There are 4 nested groupings, the coarsest first. Each group lies inside one group of the grouping before and may be the whole of it. The rows also spread widely along 17 directions, which tell nothing about the answers.
Known rows, each followed by its group in each grouping:
 218   34 -170   79   59   24  -32  -32  119 -173 -112   86   -4  -39  -16  -45  -16   42  139 -116   48  102  -91 -139  -48   63 -> Z_948 Z_465 tesot Rolu
-208  123  -66  -70  -72   -5   76  107 -167  226   -3   83 -142  -25   -8  -11  -62   38  116   15 -384  236    1   23  105   34 -> Z_626 Z_684 zun bava
 103   61 -161  128 -153   97  311   86 -194    9  -76  123 -267   20   94  105 -139  -55  123  275  -86  -61  -47 -199 -163  -23 -> Z_924 Z_680 ronez per
  83  293  -91  -81 -241  224 -176  -93  -97    4  -74 -179 -116 -116  -55  -15   41  -15    2 -116 -156  114  -10 -133  134  135 -> Z_27 Z_107 puz tev
 -46  117   49   24 -123   94   86  151    4    0 -171  -39   19 -112 -360  -70   45   23  107  -51   12  -93   24  133 -200  -83 -> Z_626 Z_684 Bina ror
  98 -142   33  -55  212  -79   47  168  153  149 -111  128  -94   41  222  -88   -2  -93   78 -243  155  117 -145   56 -259  113 -> Z_626 Z_661 Viv leteb
  -6  -74   60 -100   76  -44 -118   99   20    0   43  -23  -16   58  -17  -32  -91   29 -143 -109  161  -46   25   42  -56  -22 -> Z_626 Z_661 Der Morib
  44   52 -147  -39  -46  -63 -249  202   82 -141  -79 -113  -89 -103   76  -23   89   74   -4 -183   67  115   58   12  -31   64 -> Z_27 Z_217 Fazi molid
 -56 -142   18   68  255 -198 -241  111  111   15  197 -110 -155 -120   39 -155  -50  -48 -131  -16   93    9   46  109 -109  -38 -> Z_924 Z_680 gur misa
-104  -62 -106   18   -9   -5   65  -96  -90  -33   26   36  194  113   -1  -29    5  109  136   84 -126   10  -30   -1  171 -188 -> Z_924 Z_680 ronez bevez
 -52 -135 -103   34   85   50   -7   90  106   94    1  -22  -13   -9  -18  127  128  -45    3  -39   51   59   93   31  -81  -26 -> Z_948 Z_528 mav mazak
 -89   72   22   62    7  -74   93   27  -79   80  129  -52  -61   13  -96  -12  -19   48  -37   66  -65  -52 -121  -79  -86  -17 -> Z_27 Z_107 tudif mus
  10  -20  -69  -18  -93  156  -57 -145   57  -78   65  -21  135  111 -130   -3   43 -100  -62   63   93 -260  -50   66   43 -143 -> Z_626 Z_684 Bina Bel
 -43    4    1 -122 -283  -11   66  127 -136    0 -239   39 -121 -124  -19  -46   -2  -27   75  -27 -197 -174  -48   99   52   49 -> Z_626 Z_661 Der Givaf
  93  -51  126  -72  -24  -23  109  174  -59   81 -180    9  -24  165  -10  -73 -229  122   74 -231  203   84 -125  -94 -196  -53 -> Z_626 Z_661 botu fabol
 163 -402   83 -114  -26  -97   36   10   46 -119 -175  257 -102 -123   78 -209 -230  -83   64  -46  -39 -192 -234  -52  136  285 -> Z_924 Z_826 mer sezu
  94  -10   48  -68   15   89 -261 -183   87  -24  -21  -75  112   -4  -51 -109  -76   99  -95 -209 -115   99  -96 -101  155  136 -> Z_27 Z_107 tudif fon
  97  210 -111  -15  -50   -4  -50   41  -65 -167  -22  -10   27  -18 -199  106   36  167   13  -76  -61   72  -54 -174   90  140 -> Z_626 Z_684 zun Kef
 -53  -99  -62  -71   -7   -2  -52   11  -20  -18  -45   49   34  -62  -77 -219  -90   10  121   -7  -38   56  -27   20  153   26 -> Z_924 Z_680 ronez per
 -77   -2 -114   -6  126  102  141  143 -118   19  111   75  -39   23  -31   92  106  -70    8   86   57  -20    5 -138 -161   52 -> Z_948 Z_528 mav mazak
 -31   38  153   61  111 -191  111  -40  -43   78    0   44 -109  -81  179    9   72   25   57  -18 -197  -46 -100   39 -116  -76 -> Z_948 Z_528 mav mazak
-129   20   10  -46  -49  202   43    6  -54  200  -36 -101   45  -18 -323   -6  -63  -15  -69  152   28   52   74  -66   49  171 -> Z_626 Z_661 Viv leteb
 226   89 -174   11  -20   92  -60 -186   33 -111    0  -84    3   25    8  -79   24  -54  161   -6  246   72  -56 -148  135    5 -> Z_924 Z_826 mer sezu
  64  -28  166  123    0 -268 -132 -121  -52 -105  -66 -278  -86 -146   51   66  140  129   12  -35  -49 -131   -9  -63  184    2 -> Z_626 Z_684 zun Kef
  54 -159 -270   13 -166  250  118   86  -62  -65  -63  144   96  150  -22   97  -89    8    7   89 -120  -71 -112 -128  -59   11 -> Z_924 Z_826 mer sezu
  47  -15 -123  -22   61  118  131  -26    5  -33   73  230 -146  -24 -232  162   66 -123   60   60  -37 -119   56  -24   62   97 -> Z_626 Z_661 botu fabol
 163  273   23   80 -226   81  206   28 -108   60 -302   59 -168   -9  -51   35 -192  143  147   -5 -212  103  -75 -101 -187  -32 -> Z_626 Z_661 botu fabol
  22  -98 -263   84  -74  -80  -62 -106  101 -115   20   22   18   30   10  -56   65  -59   88  135   29 -154    4  114  146 -187 -> Z_626 Z_661 Der Morib
  84  155  222  -57   44  249 -125 -284   26   37   51 -100  -76  -74  -34   65  -11 -119 -239  103   79 -124   96  -61   -3  122 -> Z_27 Z_217 Fazi molid
 -15 -158  -94   -2   90  -43    1  -79   62  -72  -15  103  140   41  113  -87  -59   25   53  158   73    5   -9  -10  123    2 -> Z_924 Z_680 ronez bevez
-186   18  -15  -95  105   -4  -38  124 -200 -250   91  124  248   25 -114 -152  104  151   82 -172 -161 -115  -49   61  -48 -169 -> Z_27 Z_107 puz tev
 111  -13  -72  119   59  -24   51  121  121  -15 -103 -106  -39 -136 -128  286  179   90  -42   43   69   44   57 -109  -68  259 -> Z_924 Z_680 ronez per
  67  -96   53  -23  -45  174   73    7   30  112 -145  130 -177  -75 -176  -48 -159 -112   32   -5  -68  -62    0   13  -67   99 -> Z_626 Z_661 botu fabol
  73   49    2  -16   24  -78  -42  284  -41  -37 -146 -155  -97 -180   95   68  219   63   13 -220  -30   42  -86  -53 -182  223 -> Z_924 Z_680 ronez per
 -71 -218  231  -85 -143   31   -5 -115  -50  277 -186 -115 -180 -141  -11   18 -105  -43   24  -30 -184   47   79  -21  269   99 -> Z_948 Z_528 mav mazak
 112  -79 -110   74 -126  -93   76   57  -15  102   28  -13 -403   62  119  115  -17 -150   98  -65   35 -129  -52   22  -53 -188 -> Z_626 Z_661 botu fabol
  65  -10  -25  183  148   50  -29 -244 -117  -33  157 -192  -59   75  -26  -44   21  -47   67  163  164 -100   26 -193   58 -157 -> Z_626 Z_661 botu fabol
-141 -103   24   58   13 -141  179 -133  -87    1    2   24  197  100  117   24   35  104   59  204  -59 -126 -104  -36  105 -125 -> Z_948 Z_465 tesot Rolu

New rows, each followed by its group in each grouping:
  88  149  -57   68   50 -131   14   68   15  -28   26   26  -66   15  -45   26   18  116   17 -129 -119   37 -180  -52 -116   32 -> Z_626 Z_661 botu fabol
 -31  -63  -60   -5  -30   39  -90   50   64  102   69    2 -109   11 -108  -26 -233   -3 -110   59  -21   81   71   43   -8  -54 -> Z_924 Z_680 gur misa
-110  -64 -143  -14 -137 -101   -5  139   41   65  -83  -30 -100  -75   56  -87  -72  -17   27  124   64   44   41   55   28   -7 -> Z_948 Z_465 tesot Rolu
  96  173  -47  -65 -195  160  111   58  123  226 -123  -15 -183   32    2   29 -134 -183 -123  169  308  -24  -27   13 -229  131 -> Z_626 Z_661 botu fabol
 -39  -17  -32  -57  119 -205   41  -29   44  -85  -41  191  200  116  224  -63 -164  195   29  127   47  133    5   57   66  -96 -> Z_924 Z_680 gur misa
 119 -178  -72    5  151   15   -3   32  119  -35  -72   33   66   48  157   96  -47   14  -75   95  237   78   16 -135  -32  191 -> Z_924 Z_680 gur misa
 -32  152  350 -129  -71  -28   -4   15   -5   75 -223 -241   80  -52  -29  -23   51   93    9 -176  346  -17  120  135 -119 -115 -> Z_27 Z_107 puz tev
  56 -178  -70   27 -122  163  -96  -91   72   81 -135 -209   19    2   22  111  -19   -4  -27   80  127   68  155  -43  147   12 -> Z_924 Z_826 mer sezu
-131 -250 -126   44  -20  -37  -24  212    2   28   84  -46   17  108  -72   34  -75   54  -90  -27   39  -60  -33  -18  -86 -119 -> Z_948 Z_465 tesot Rolu
 138    7 -110  -88    4  190  -14  -39  221  101   21  107  -70  152   60  182   -2 -176 -155  -33  239  -58   24   80 -138   18 -> Z_626 Z_661 botu fabol
-141 -229  126   24   99  176  109   82 -171  170  -83   14  -87   31  -71    0 -107  -16   79   24  -51   -4  186    4 -102 -134 -> Z_626 Z_661 botu fabol
 -27  -28   60  -22  -28   58  152   -2  -53   20   16  124 -113   39 -223  -12 -188  -11   58  113  108  -49   51  -54   10  -44 -> Z_27 Z_217 Fazi molid
 -91 -159 -145   47 -128  180   84  272 -136  185 -213 -265   43   13 -167 -151   -6  -35  137   14  172   84  -94 -193 -119  133 -> Z_626 Z_661 Der Givaf
  62  -85   36   30 -110   43  -32  -36   14   17 -130 -109    7  -31   75   38   60   17   25  -88  -93  -91  -32   85  -34 -105 -> Z_924 Z_826 mer sezu
-158  210  -96 -240 -176  285    4 -150   33  181  119  -16  144   92  -86  -22   67 -209 -175  208  122  -74  -75   36  124  158 -> Z_27 Z_217 Fazi molid
 299  135 -216   81  128  152 -169   44   13 -236  -94 -109 -244 -128   69  292  268  -27   93 -163  154  113  295 -149  -45   80 -> Z_626 Z_661 Der Givaf
-111   41  202 -258 -118   15  -26   86  -96   12  -58  -80   31  -82 -178  -14  231  -26   57 -354  -43 -169  -74  157   82    0 -> Z_27 Z_217 Fazi molid
  89  121   58  -35 -148 -133   66 -222 -120  -82  -55  -28   29   92   -1 -248 -117   37  186   19  102 -162 -215  -36  151 -196 -> Z_626 Z_661 botu fabol
  55  -85 -306  -24   69   56 -134  112 -108 -131   59   16   37  137  338 -130   59    6  174 -206  -48  147 -107  -83  -40 -150 -> Z_924 Z_826 mer sezu
 -51   14  -54  179  234  192    0 -256  136   63   57   52  139    3 -140   97  101  -36    5  222 -118   58  158   49   -8  -55 -> Z_626 Z_684 zun bava
-119   79 -227 -144  -99  -37   15  193  165   54 -108  100  117   68  194  100   95   44  -40   80  111  166   41  130  -25  103 -> Z_27 Z_217 Fazi molid
-208   95  -84    2  -13   22  101  -44 -185  127 -104   51   78   15  168  -41   65   71  187  121 -339  147   84   91   80 -153 -> Z_626 Z_661 Der Givaf
  66   13  116   71  -57  -47 -123  -47  138  -74 -111  -43   28 -137 -148 -127 -125   55 -226  132  -36 -232  -65   91 -156   92 -> Z_626 Z_661 Viv leteb
  24  -53   89   58   49 -108   76  -84  -14  -46  -55   96    6   44  200  329   85  175  -30  -91 -298  -58   35   27   10 -147 -> Z_948 Z_465 tesot Rolu
 -52  -75   31 -137 -192 -153 -159 -192  259   26 -201  -31   87 -107   39  147  122   76   19  -37  -10   12  261  328  400 -131 -> Z_948 Z_528 mav mazak
  69  141  -64   27  -49  122  -54 -265 -232  -32   42 -126 -130   16   26  -25  -46    3  110  133  -57   36   83 -221  268  -60 -> Z_626 Z_661 botu fabol
  66   52   17   -7   92 -136  -86   42   46 -239  -45  135   79  -43   37  -89  -87  153  -11  -41  -45  -38   17  117  -98 -132 -> Z_924 Z_680 gur misa
-105  179  111  -95  -20   52  -88  140 -149  -13  100   -1 -176 -122  -91 -257  -86 -113  -87  -24  -55 -173  -42  104 -223  -60 -> Z_626 Z_684 Bina ror
 -35  162 -155  -41    4   62 -137  -34   72   -6   91   81  -65 -101  -35   84  154  -75  -97   -3 -273  -14   -5  106   57  113 -> Z_626 Z_684 zun Kef
 175  303  208  -75  -33  133   80 -168  -49   12 -261  -13  -28  -90  141   49   44   54   70  -70   -8   91   25  -93  -84  121 -> Z_27 Z_107 tudif fon
  39   51 -135   50  116 -323 -193   22  181   -4   96 -200 -147 -162   41  -13  129   18   44   -8  191  181   50   39  185   98 -> Z_924 Z_680 gur misa
 -43  -18  123  -56  -16 -148   72  -69   58   81 -101  -22   47  -23  259   35  -19   41 -140  222  132  -44  -27  -26   22  181 -> Z_27 Z_107 tudif mus
 -45  121 -255  -88 -171  294  -27  -76  -17   26  169   39   75  216 -250   86  -55  -95 -139  137   89 -112   41    6   41 -136 -> Z_626 Z_661 Viv leteb
-169  -85  -10  -11   30  -16 -195 -189   45  156  173   21  -72  -26   34  -98  -79  -75  -76   56 -361   18    8  145  255  -61 -> Z_626 Z_684 Bina Bel
-167 -170   -2 -221  -41   24  -42   48  -10  118   22  -43  118  156  143   29  109  -50   -6 -130  129    3  -14   73  160  -40 -> Z_27 Z_217 Fazi molid
 -35  -27    9    3   59 -136 -136 -161   20   51  270   28 -220   68  122   63   -5  -81 -123  -26 -142 -172   20  168  103 -242 -> Z_626 Z_661 botu fabol
  16  103 -155  -66    1  112   50 -128  -70  -36  -13   -7   94   90  112   49  106   -9  146   57  162  121   31 -156  163   32 -> Z_27 Z_107 puz tev
 -61   30  320  -75  112   49  121  108   -5  256  -67  -81 -108  -71 -121  129   17  -62 -127  -39  160  -16   54   20 -200  180 -> Z_626 Z_684 zun Kef
 160   56  -74    4   28   87  -63   31   87 -192 -208   58  -10 -158  -18  -20  102  -41   46  -28   77  -92   73   49 -124  112 -> Z_626 Z_661 Der Givaf
 -31 -215 -235   82 -260  235 -136 -123  -17  135   32  -24 -234   21 -124  -15  -71 -203   45  -10 -388 -143   52  131  169 -282 -> Z_626 Z_661 Der Morib
-149  -48  175 -345    1   24  -16    8   40  132   11  265 -118  -16  114  -50 -243  -97 -175   51  100    3  216  202  101   54 -> Z_27 Z_107 tudif mus
 -92   63  -11  -85  -13   47  -85  131   19  265  -36  -54 -153  -28   76   44    5  -14  -69 -142 -173  184   30   97  -68   77 -> Z_626 Z_661 botu fabol
 -57   -7   -4  -40 -105 -154  102  125   44   96 -249   22  -91 -123  -50  -46  -18   57  168   52   48   83   75  113   62   67 -> Z_626 Z_661 botu fabol
  55  102 -196   27  -58   50  114  299 -191 -166  -41  153 -192  -28 -207  199   -2  173  175 -194 -215  140   46 -191  -73   31 -> Z_27 Z_107 puz tev
 195  122  -27  132  224 -321 -179  -63  206 -217   41   24 -106 -312  -32 -260   24   50   24    3  -44   15 -200  -26    4  285 -> Z_924 Z_680 ronez per
 140 -115  -18  224   19   58  -25 -235 -241 -140  150 -107 -175   88  128   61  -99  -21  -23  180 -169 -232 -101 -339   94 -104 -> Z_626 Z_684 Bina Bel
  97  115  -86   32  160  -13  -80 -316  214  -49  -70  115  116   41  123  161  121  145  178  -52  -83  310  192   59  267  -83 -> Z_27 Z_217 Fazi molid
 -24  244   30 -300 -159  116  -54   74  -39  129   13   53  -93    3  -18  -87 -173  -58 -120  -92   43   87  -26   78   13   88 -> Z_924 Z_680 ronez per
 138  136 -206  -38 -118  140  -82    5    2 -207  -73  -51 -122 -103 -151  117  176  -46  177  -73  162  -25  265   60  110 -145 -> Z_924 Z_680 ronez per
   3  108  251 -121 -134    7  223  -99 -124  174   17   64 -157   42 -190   11 -302  -37 -168  222   95 -198 -127 -113   33  159 -> Z_626 Z_661 botu fabol
  64   17  -76  -61  -27   86  -97  -69  198  157   60   26  -91   -2  -38  148   84 -125 -181 -100 -116  -46 -102   85   25  174 -> Z_626 Z_661 botu fabol
  85 -173 -136  -25  146  136 -118 -126  -46 -180  199  168  -34   89  -10 -151  -53 -195    9  -24   32 -203 -118 -103   64  -38 -> Z_626 Z_684 zun Kef
 122  151   88   -9   50   16 -102   49  129   58   -4  -38 -145   -7  -61  -11  -18  -35   -7 -269   70   45  -36  102 -207  -81 -> Z_626 Z_684 Bina Bel
  60  105 -132    4  -54   90    6   39   56  160  172    9 -264   71   24  102  -30 -163  -68  -57   -9  -11  -55   60 -150 -112 -> Z_924 Z_680 ronez per
 -82   25  265   58  -25  -50   52  -29  -96  173   49  -97 -210    8  -37   -5 -212  -12 -188  180   30 -193   90   88 -192 -195 -> Z_626 Z_661 Viv leteb
